There are 9 hidden switches. A switch that is on adds its own fixed numbers to the row, and there is some noise. The rows also spread widely along 13 directions, which tell nothing about the answers.
(in the rows, 128 means zero)
Some rows, each with its switches (1 for on, 0 for off) after it:
[136 122 158 223 166 155 126  90 134 123 129  89 156  74 128 161 135 129
 121 104 116 111 111 127 143 122 161  83 141 169 111 137 104 103 152] : 0 0 0 0 1 0 1 1 1
[127 146 149 157 187 137 120  96 154  85 109 151  98 136 120 113 121 116
 161 134 115 109 157 121 121 151 150 118 132 110  95 148 144 112  79] : 0 0 0 1 0 0 1 1 1
[133 139 149 189 143 148 139 107 185 145 118 135 113  91 148 157 130 182
 172 129 140 106 110 182 127 124 162  59  74 122 141  99 104 108 114] : 0 1 0 1 0 1 0 0 1
[197 162 151  99  94 155  85 189 135  97 127 133  93 150 153 129 139 124
 168 165 152 156 126 133 117 129 115 157 152 111 171  80  80 197 122] : 1 0 1 0 0 0 0 0 0
[134 153 135 155 132 123 117 142 120 104 155 113 130 103 105 146 163 127
 136 129 117 150 151  91  98 128 141 103 149 112 147 130 133 146 121] : 1 1 0 0 1 0 1 0 0
[162 150 112 153 154  88 138 127 129 139 149 155  97 124 104 103 133 169
 162  98 123 145 146 139  95 136 104 124 115  94 152 128 123 134  96] : 1 0 0 0 0 0 0 0 1
[189 190 137 126 160 127 150 158 151 115 133 108  95 135 152 122 138 170
 181 135 170 180 140 143  88 131 132  87 117  87 178  83 114 134  92] : 1 0 1 0 1 0 0 0 1
[143 139 126 181 193 142 165 108 140 100 107 117 118 111 126 136 129 146
 148 155 147 137 116 147 129 143 152  97 128 128  99 148 127 127 114] : 1 0 0 1 0 1 1 0 1
[100 123 147 110  74  81 120 130  94 108 201 127 130 116 119 132 163 137
 157 114 118 148 139 115  64 124 116 115 144 146 188  88 135 122 132] : 1 0 0 1 0 0 0 1 0
[112 132 143 100 144 148 149 129 118  80 126 139 140 111 144 135 140 166
 150 175 161 126 116 152 111 148 174 102 114 116 123 126 167 151 147] : 1 0 0 1 1 0 1 0 1
[ 96  99 133 122 102  99 133  95 106 100 142 162  92  91 115 111 119 164
 152 122 112 106  88 190 132 128 134 124 129 136 123 132 131 125 137] : 0 1 1 0 0 0 0 0 0
[125 159 163 149 134 113 141 130 132 109 157 152 134 104 137 134 179 165
 150 131 146 119 132 138  76 138 156 132 119 149 148 102 129 127 145] : 0 0 0 1 1 0 1 0 1
[ 88 116 147 138 126 134 109 103 124  86 133 153 111 105  94 136 135 114
 132 139 101 100 132 124 131 127 157 141 142 136 104 156 136 150 114] : 1 0 0 0 0 0 0 0 0
[168 119 173 179 108 142  97 123 148 132 160 159 141 126 163 154 136 127
 136 120 139  96 136 104  86 109 124 149 156 160 143 106  87 128 153] : 1 0 0 0 0 0 1 1 0
[124 132 133  72 135 108 121 143 138  96 119 143  92 139 155 113 101 170
 192 173 156 144 136 180 130 157 156 116 113  92 177  97 140 143 138] : 0 0 0 1 0 0 0 1 1
[130 132 171 201 131 124 123 119 141 148 163 147 144  64 111 162 155 172
 137 101 123 101 135 123  98 114 158 104 114 164 157 128 110 130 177] : 1 1 0 0 1 0 0 0 1
[147 159 125 162 163 162 119 141 182 128 113 115 110 103 120 152 134 167
 175 151 134 153 147 164 147 138 178  56  81  68 162 111 124 141 104] : 0 0 0 0 0 1 1 1 0
[100 145 176 158 140 107 146 100 143 123 167 175 124  98 109 134 167 171
 163 111 128  97 140 150  76 129 162 120  95 158 154 123 136 103 137] : 0 0 0 1 0 0 0 1 0
[138 113 136 157 121 136 158  85 112 106 135 135 103 109 130 116 130 160
 143 121 154 148  87 163 106 113 108  85 130 172 115 139 105 122 142] : 0 0 0 1 1 1 0 0 0
[146 147 138 162 110 143 113 124 162 111 125 113 100 136 158 153 135 125
 162 132 138 146 124 127 108 111 122  84 120 107 140  92  88 134  54] : 1 1 0 1 0 0 0 0 1
[129 156 138 145 171  98 160 134 144 104 133 151 117 103 124 118 152 208
 176 153 168 153 129 177 107 156 179 122  95 126 168 125 136 148 157] : 1 0 0 1 1 0 1 1 1
[102 136 131 129 164  92 158 130 137 102 146 127 142 106 134 157 134 168
 152 161 158 136 144 119 104 130 188 105 131 114 157 131 145 127 144] : 1 0 0 1 1 0 0 0 0
[124 166 117  82 130  92 140 132 117  68 142 146  92 159 123  94 157 140
 168 166 136 167 155 137  77 171 123 135 125  78 133 102 161 141  44] : 0 0 0 1 0 1 1 1 1
[115 137 157 150 154 157 158 118 131  99 127 119 133  79 106 149 148 181
 161 149 157 147 109 163 118 133 180  60  91 152 152 146 141 151 172] : 1 1 0 1 1 0 0 1 0
[131 137 121 144 121  84 115 120 155 126 161 147 121 119 142 133 130 171
 155 130 131 135 162 125  96 135 150 108 120  83 159  95 132 115  96] : 0 0 0 0 1 1 1 1 1
[154 138 135 121 144 120 151 143 126 114 156 155 163 136 152 150 147 163
 147 162 168 128 144 112  70 137 145 127 124 103 146 119 149 144 126] : 1 0 0 1 0 0 1 1 0
[194 154 124 130 137 154 164 140 115 133 155 103 137 127 153 127 144 184
 160 120 183 194 122 148  70 117 104  41 104  97 178 103 133 132 131] : 1 0 0 0 1 0 1 1 0
[116 135 141 149 116 114 141 118 107  98 147 127 112 103 122 131 164 139
 143 143 133 144 119 142  92 137 123 104 135 149 131 116 126 128 125] : 0 1 0 1 0 1 1 0 1

New rows, each followed by its switches (1 for on, 0 for off):
[148 129 124 118 107 118 118 145 102 112 165 130 143 108 137 135 143 149
 135 130 128 139 127 115 102 123 131 106 148  96 145 106 142 142 134] : 0 0 1 0 1 0 1 0 0
[116 145 157 118 123  85 149 112 128  77 159 167 109 143 161 120 152 145
 150 151 158 118 134 119  53 134 137 154 159 144 132 112 136 111 111] : 1 1 0 1 1 0 1 0 0
[148 126 114 179 130 160 121 149 116 120 119  91 151  78  91 170 157 139
 131 150 125 159  98 137 164 127 147  85 120 134 130 141  96 187 145] : 0 0 0 1 0 1 0 0 0
[138 119  98 167 179 111 146 102  99 108 131 125 128 105  90 129 121 139
 123 126 128 162 146 115 125 131 128  97 139 104 110 185 143 137 115] : 0 0 0 0 0 0 1 1 1
[165 142 142 164 137 130 165 130 112 112 143  98 134 112 138 150 147 155
 149 150 171 172 112 137  83 134 116  86 130 162 156 113 103 138 137] : 1 1 0 1 0 1 0 1 1
[146 133 108 161 139 109 104 130 155 113 138 140 136 100 108 129 125 163
 157 132  90 114 129 139 153 159 169 117 124  68 123 115 143 147  87] : 1 0 1 0 1 1 1 1 0
[ 75 166 164 113 149 121 162 110 113  66 150 110 106 106  98 129 175 144
 160 147 150 174 143 134  78 131 172  77 114 152 160 134 156 120 121] : 0 0 0 1 1 0 0 1 0
[124 125 131 168 132  92 135 118 135 121 161 165 130  98 107 149 147 155
 140 131 123 115 141 110  99 117 149 127 134 125 129 134 124 130 114] : 0 0 1 1 0 1 0 0 0
[ 96 144 174  87 133 150 144 146 123  90 124 132 114  85 134 137 151 178
 179 175 149 118  98 209 132 151 194 102  90 140 161  91 151 148 176] : 0 0 1 1 0 0 0 0 1
[179 172 147 164 171 145 143 145 146 128 127 142 111  89 117 116 153 203
 174 124 157 158 126 184 119 142 157  93  85 120 167 118 119 154 159] : 0 0 1 0 1 0 1 1 1
[113 116 130 149 138  84 135 107 118 114 168 132 139 102 113 139 127 154
 138 119 126 135 147 105 100 124 150 112 145 128 153 141 137 119 138] : 1 0 0 0 1 0 0 1 0
[176 121 135 215 189 150 143  84 137 131 131 147 110 114 106 119 109 142
 138 107 136 135 148 113 105 122 108  89 134 140 102 175 117 116 130] : 1 0 0 0 0 1 1 1 1
[125 128 138 159 131 142 152 120  90  94 142 116 110  78  95 132 162 149
 143 141 135 166 110 150 108 128 127  70 125 155 127 142 134 146 150] : 0 1 1 1 0 1 1 0 1
[128 121 117 109 123 102 179 104 108  82 127 123 132 125 168 136 117 165
 129 178 173 133  90 158  97 147 137 127 145 124 106 114 138 130  97] : 1 1 0 0 1 1 0 0 1
[119 144 157 136 164  89 126 116 146  93 128 171 114 110 143  96 129 162
 170 130 104  60 114 168 130 177 173 170 141 123 109  99 150 102 125] : 0 0 1 1 1 0 1 0 1
[147 144 146 205 160 126 177  77 127 110 144 157  80 106 111 113 159 163
 130 110 174 170 128 139  65  94 113 106 134 190 119 171  90 112 146] : 0 0 0 0 1 1 1 0 0
[162 141 123 157 119 115 126 170 145 157 163 123 176  83 143 165 157 196
 148 140 135 117 120 144 115 144 166 105 109  94 176  77 126 146 163] : 1 0 0 0 1 1 1 0 0
[103 124 161 143 123 117 120  94 133 100 142 142 118 100 131 138 125 150
 146 130 129 114 135 135 107 128 157 107 128 143 136 127 131 119 133] : 0 1 0 0 1 0 0 1 1
[121 126 168 193 117 128 134  93 126 123 154 157 134  76 121 132 167 179
 146 102 128 109 103 164  98 129 143 106 102 178 132 124 116 124 160] : 0 1 0 1 1 0 1 1 1
[126 121 122 156 135  85 139  82 151  89 128 116  89 142 177 108 105 150
 167 125 148 149 105 164 120 134 130 113 150 130 132  98  97  90  81] : 1 0 0 1 1 0 1 1 1
[157 146 151 158 175 139 135 126 117  86 126  80 139 124 131 147 119  95
 148 142 124 136 137  86 113 144 133  92 172 127 119 126 133 118  93] : 1 1 1 1 0 0 0 1 1
[131 137 127 168 144 143 136  90 152 111 126 150  88 121 105 132 131 156
 153 123 147 162 145 141 106 105 133  85  90 110 127 159 115 146  71] : 1 0 0 0 0 0 0 1 1
[100 124 175 112 112 160 126  84 128  92 152 157 136 120 151 127 140 138
 141 128 124  81 124 139  85 131 153  97 121 127 107 110 170  96 111] : 0 0 0 0 1 0 1 1 0
[181 156 108 215 180  87 167 157  72 123 171  97 210  72  71 159 194 157
 106 119 125 172 130  68  95 148 140 132 154 140 128 161 134 176 139] : 1 0 1 1 1 0 1 1 1
[163 133 117 124 139 138 123 117 138  86 109 129  92 147 146  95 109 150
 176 138 146 161 105 165 137 145 119 102 132 103 126 121 119 149 102] : 1 0 0 1 1 0 1 1 0
[150 150 131 151 118 128 142 119 140 116 150 142 130 111 141 116 153 176
 163 117 115 109 103 157  92 154 128  79 101  83 112  81 158 116  59] : 1 1 1 1 1 1 1 0 1
[150 101 138 125  86 131 133 120 123 120 156 147 152 118 172 159 117 177
 129 165 181 136 120 130  87 113 138 108 125 134 149 106 117 151 150] : 1 0 0 0 1 1 0 1 1
[156 167 143 147 143 169 110 158 137 103 122  94 124 106 123 156 157 125
 146 151 138 162 146 111 123 125 153  75 133 102 151 121 121 162 130] : 0 1 0 0 1 0 1 0 0
[118 133 119  99  88  88 122 171  92 124 176 112 147  99 138 164 163 157
 137 157 142 165 150 120  85 129 137 104 134  94 196  86 141 150 152] : 0 1 0 0 0 0 1 0 1
[113 132 165 142 115 116 130  93 112  78 144 147 103 116 122 117 142 136
 139 131 131 124 124 130  87 136 133 141 143 168 119 134 125 134 113] : 1 1 0 0 1 0 0 1 1
[159 143 168 137  98 192 115 129 102 112 144 120 122 118 122 128 161 119
 141 113 125 128 108 135  91 123  96  99 121 149 125 107 118 154 118] : 1 0 0 0 0 0 0 0 1
[173 131 150 136 147 152  89 117 184 115 118 203 100 155 170 116  87 137
 165 134 122  62 154 124 118 135 136 144 130  63  95 112 136 126  73] : 1 0 1 0 0 0 1 0 1
[105 112 148 158 116 121 177  77  78  96 172 129 152  96 112 148 165 152
 111 120 164 159 109 115  65  95 128  86 133 191 122 163 130 123 147] : 0 0 0 1 1 0 0 1 0
[151 190 135  89 159 153 161 135 123  57 114  68  92 159 155 103 149 126
 175 164 165 197 118 157  96 154 133  79 135  95 149  91 144 125  62] : 1 0 0 0 1 0 1 1 0
[153  96 118 157  87 110 116 112 142 150 162 168 134 122 173 128 118 178
 160  97 125  92  89 171 112 121 107 115 118 106 135  85 110 114 120] : 1 0 0 1 0 0 1 0 0
[123 154 139 128 109 149 144  96 151  94 153 172 108 135 128 120 165 168
 150 138 148 141 140 141  61 123 141  87  83  91 116 120 158 135  46] : 1 0 0 0 1 1 1 1 0
[ 95 113 119 186 175 100 121  88 183 119 114 174  88  89 110 150  93 168
 151 131 122 109 155 144 159 106 194 111 109  91 119 167 117 122  99] : 0 0 1 0 0 0 0 0 1
[166 172 156 116 132 185 105 144 156  96 116 122 101 143 158 119 140 132
 169 143 139 135 136 138 107 142 134  90 115  85 136  87 133 146  86] : 1 0 0 0 1 0 1 0 1
[ 70 142 181  41  98 124  71 156 148  64 145 127 106 141 151 143 126 103
 184 201 116 109 186 107 107 160 190 117 142  96 183  59 168 128 120] : 0 0 0 1 0 1 0 1 1
[130 111 131 201 153 149 148  94 129 113 128 102 134  87 104 154 130 144
 140 131 134 146  99 142 138 119 145  69 121 165 119 157 104 133 140] : 1 0 0 1 0 1 0 1 0
[121 129 132 151 121 111 129 120 122 109 147 123 128 105 124 139 151 147
 154 128 122 138 115 150 115 137 138 100 125 125 145 115 125 126 117] : 0 1 0 1 0 0 1 1 0
[162 111 170 135  92 199 122 108 119 112 131 126 161 116 161 145 128 131
 135 142 127  73  69 163 119 143 123 109 126 155  96  94 124 137 130] : 1 0 0 0 0 1 0 1 0
[129 115 148 162 152 111 151 115 115 106 141  88 151 105 146 159 122 133
 139 156 146 131 116 124 112 140 150 110 163 171 142 110 112 110 159] : 1 0 0 1 0 1 0 1 1
[149 110 107 182 164 130 152  97 130 128 155 146 147 107 107 140 120 172
 136 121 147 156 150  98  95 112 133  47 117 102 123 172 152 127 129] : 1 0 0 1 1 1 1 1 0
[162 158 124  96 117 104 131 156 127  75 146  91 126 152 159 132 132 130
 165 174 152 177 129 106  96 148 135 112 162  94 162  76 124 145  73] : 1 0 1 1 1 1 0 1 0
[107 130 135 171 105  92 134 122 121 110 170 149 118  94 100 154 170 156
 139 127 134 154 135 116  89  99 145 120 118 141 149 132 109 155 105] : 1 0 1 1 0 0 0 0 1
[128 129 154  80 156  99 124 121 132  60 127 198  67 156 150  95  94 127
 163 177 145 100 160 125  92 148 140 179 182 110 118 144 156 126 132] : 1 1 1 0 0 0 1 0 0
[117 125 132 154 143  98 136  99 131 113 156 146  97  97 124  97 125 177
 173  93 110 122 117 165 113 137 138  84 117 112 136 113 148  96 121] : 1 0 1 1 1 0 1 0 1
[139 146 128 145 155 145 169  99 128 126 145 116 151 110 128 138 136 177
 147 113 144 142 127 139  87 130 140  42  83  85 127 123 168 113  74] : 1 0 0 0 1 0 0 1 1
[166 137 128 158 130 138 116 135 129 126 142 109 162 119 129 164 138 120
 128 140 121 125 137  95 116 133 131 108 142 103 128 114 118 140  91] : 0 0 0 0 0 1 0 1 0
[136 169 135 162 121 165 116 139 168 121 126  91  92 109 131 137 164 149
 191 115 115 160 109 178 128 129 137  37  81  85 163  76 110 129  69] : 1 1 0 1 0 0 1 0 0
[142 102  94 167 143  98 117 102 140 110 133 161 100 115 108 115 102 155
 157 128 113 143 133 139 145 131 132 103 136  90 116 152 124 137 100] : 0 0 1 1 0 1 1 1 0
[204 128 104 215 163 184 154 117 141 127  91  66 134 115 143 161 115 133
 139 135 159 170  72 146 157 111 108  54 132 134 103 138  64 147 101] : 1 0 0 1 0 1 0 0 0
[109  92 139 145  87 101 150  90 139 116 154 184 120  97 185 142 129 211
 145 136 178 115  84 192 102  98 157 117 105 148 136 104 105 120 154] : 0 0 1 1 1 0 1 0 1
[143 134 140 163 134 133 128 109 118  89 136 126 128 120 112 139 137 118
 140 130 118 134 129 101 104 130 124 105 140 124 102 143 130 146  65] : 1 1 1 1 0 0 0 1 1
[194 168 199 193 119 190 116 104 123 109 153 141 142 139 127 115 179  88
 130  84 105  79 119  72  48 137  73 130 153 186  71 104 112 120  72] : 1 0 0 1 1 1 0 0 1
[ 64  92 115 117  84  36 119 107 118  69 170 175 117 122 149 148 134 141
 112 174 147 129 142 103  97 111 170 203 184 137 135 136 114 146 127] : 1 0 0 0 1 0 1 0 0
[158 125 147 175 124 159 122  94 104 102 138 157 117 119 111 104 149 125
 130 105 118 118 114 115  97 132  94 111 143 158  77 145 125 138 116] : 0 0 0 1 1 1 1 0 1
[ 82 135 131 175 122  76 120 131 135 127 171 115 157  63  98 182 167 155
 121 138 110 130 163  93 112 122 193 112 130 122 163 116 126 130 132] : 0 0 0 0 1 1 0 0 1
[175 114  86 160 103 135 130 118 107 127 130  99 145 112 155 134 124 143
 129 108 114 135  69 166 148 129  98  91 130  78  97  93 111 133  57] : 0 0 1 0 0 0 1 0 1
[186 121 130 154 126 147 130 139  99 149 154 130 180  96 134 135 145 183
 142 108 140 135 110 138 108 141 116  77 106 119 147 115 138 151 175] : 0 0 0 1 1 0 1 1 1
[ 66  82 143 130 100  67 151  71 109  99 179 186 108 108 140 118 129 180
 146 129 147 119 120 165  76 121 141 134 126 165 144 129 142 102 154] : 1 0 0 1 0 0 1 1 1
[115 140 158 143 184 104 144  83 145  83 127 143 112 134 137 124 107 123
 141 140 137 102 155 106 101 136 164 140 166 139 109 150 136  89 107] : 0 0 0 0 1 0 0 1 0
[159 158 131  98 144 168 130 139 103  86 136 127 126 150 118 114 151 104
 143 142 122 134 144 101  87 147 106 104 141  75 101 129 173 150  66] : 1 0 0 0 0 0 1 0 0
[162 135 149 178 144 153 134 107 160 138 118 143  70  93 145 100 120 199
 178 111 156 141  98 221 133 127 131  76  94 152 158 106  89 115 184] : 0 0 0 0 1 1 1 0 1
[136 146 105 190 155  51 146 152 104 133 176 109 184  69  74 167 170 163
 124 132  95 135 143  97 113 157 167 149 138 109 149 125 138 150 106] : 1 0 1 0 0 1 0 1 1
[146  94 130  90 130  99 133  82 108 103 167 179  99 165 152  96  68 142
 147 121 160 137 169  86  57 109  88 101 170 108 137 156 158 101 131] : 1 0 0 0 1 0 0 1 0
[145 146 143 149 149  94 108 140 133 128 165 156 148 126 126 143 142 132
 139 127 114 108 189  77  81 140 143 147 147  94 149 119 145 125 112] : 0 0 0 0 0 0 1 1 1
[176 135 124 150 117 124 135 129 110 117 161 141 154 134 133 144 142 135
 126 134 143 141 148  59  60 125  94  98 148 105 115 128 136 149  80] : 1 1 0 1 1 1 0 0 1
[155 123  88 100  72 191 133 123 110  77  99  99 137 136 161 128 145 159
 147 160 157 183  44 202 153 135 116  60  86  73  96 100 125 194  46] : 0 0 0 1 1 0 1 1 0
[164 148 139 112 154 148 124 131 167  95 109 152 113 148 147 118 107 160
 180 168 150 120 133 143 120 160 154 108 115  86 128 112 141 149  96] : 1 0 0 1 1 1 0 1 0
[163 128 137 141 139 137 138 121 117  96 125 103 132 132 142 137 116 121
 137 156 141 130 108 132 120 145 123 130 163 142 119 119 109 135 117] : 1 0 0 0 0 1 0 1 0
[170 154 158 157 116 153 116 128 122 130 166 133 135 119 108 115 163 148
 162  84 115 139 137 111  74 132  99  74 104 127 151 106 133 139 106] : 1 0 0 1 1 0 0 1 1
[130 117 139 112 126 114 122 101 128 101 149 206 115 140 131 101 121 155
 151 132 121  83 135 146  94 151 127 165 129 104 107 137 160 133 108] : 1 0 0 0 0 0 1 1 0
[177 146 155 131 162 164 145 140 129 123 126 140 153 128 154 158 129 139
 133 156 167 108 135 114  95 123 138 117 136 118 126 132 128 138 142] : 0 0 0 0 0 0 0 0 0
[130 152 159 187 185 151 153 133 128 131 141  95 169  72  95 174 163 139
 133 126 115 106 127 119 120 135 175  94 122 143 133 137 137 124 154] : 1 0 0 0 0 0 0 0 0
[174 179 117 189 200 145 202  99 172 124 121 136 154 146 140 164 153 170
 145 137 183 147 133 116  69 114 146  75  78  79  98 150 132 119   6] : 1 0 0 1 0 0 0 1 0
[178 133 140 183 150 129 108 122 127 104 128 125 134 105  98 115 121 126
 154 115  87 108 111 111 141 164 123 120 161 135 101 136 122 145 113] : 1 1 1 1 1 1 0 1 0
[139 141 132 167 144 102 141 110 125 126 153 131 110 102 129 118 144 163
 146 101 136 146 136 138  95 122 127 100 130 127 149 121 118 106 134] : 0 0 0 0 1 0 1 0 1
[114 145 151  82 150 120 170 126 128  82 120 142 111 107 158 127 127 189
 164 180 177 122  99 196 117 144 190 123 117 126 145 110 148 127 157] : 0 0 1 0 1 0 0 0 0
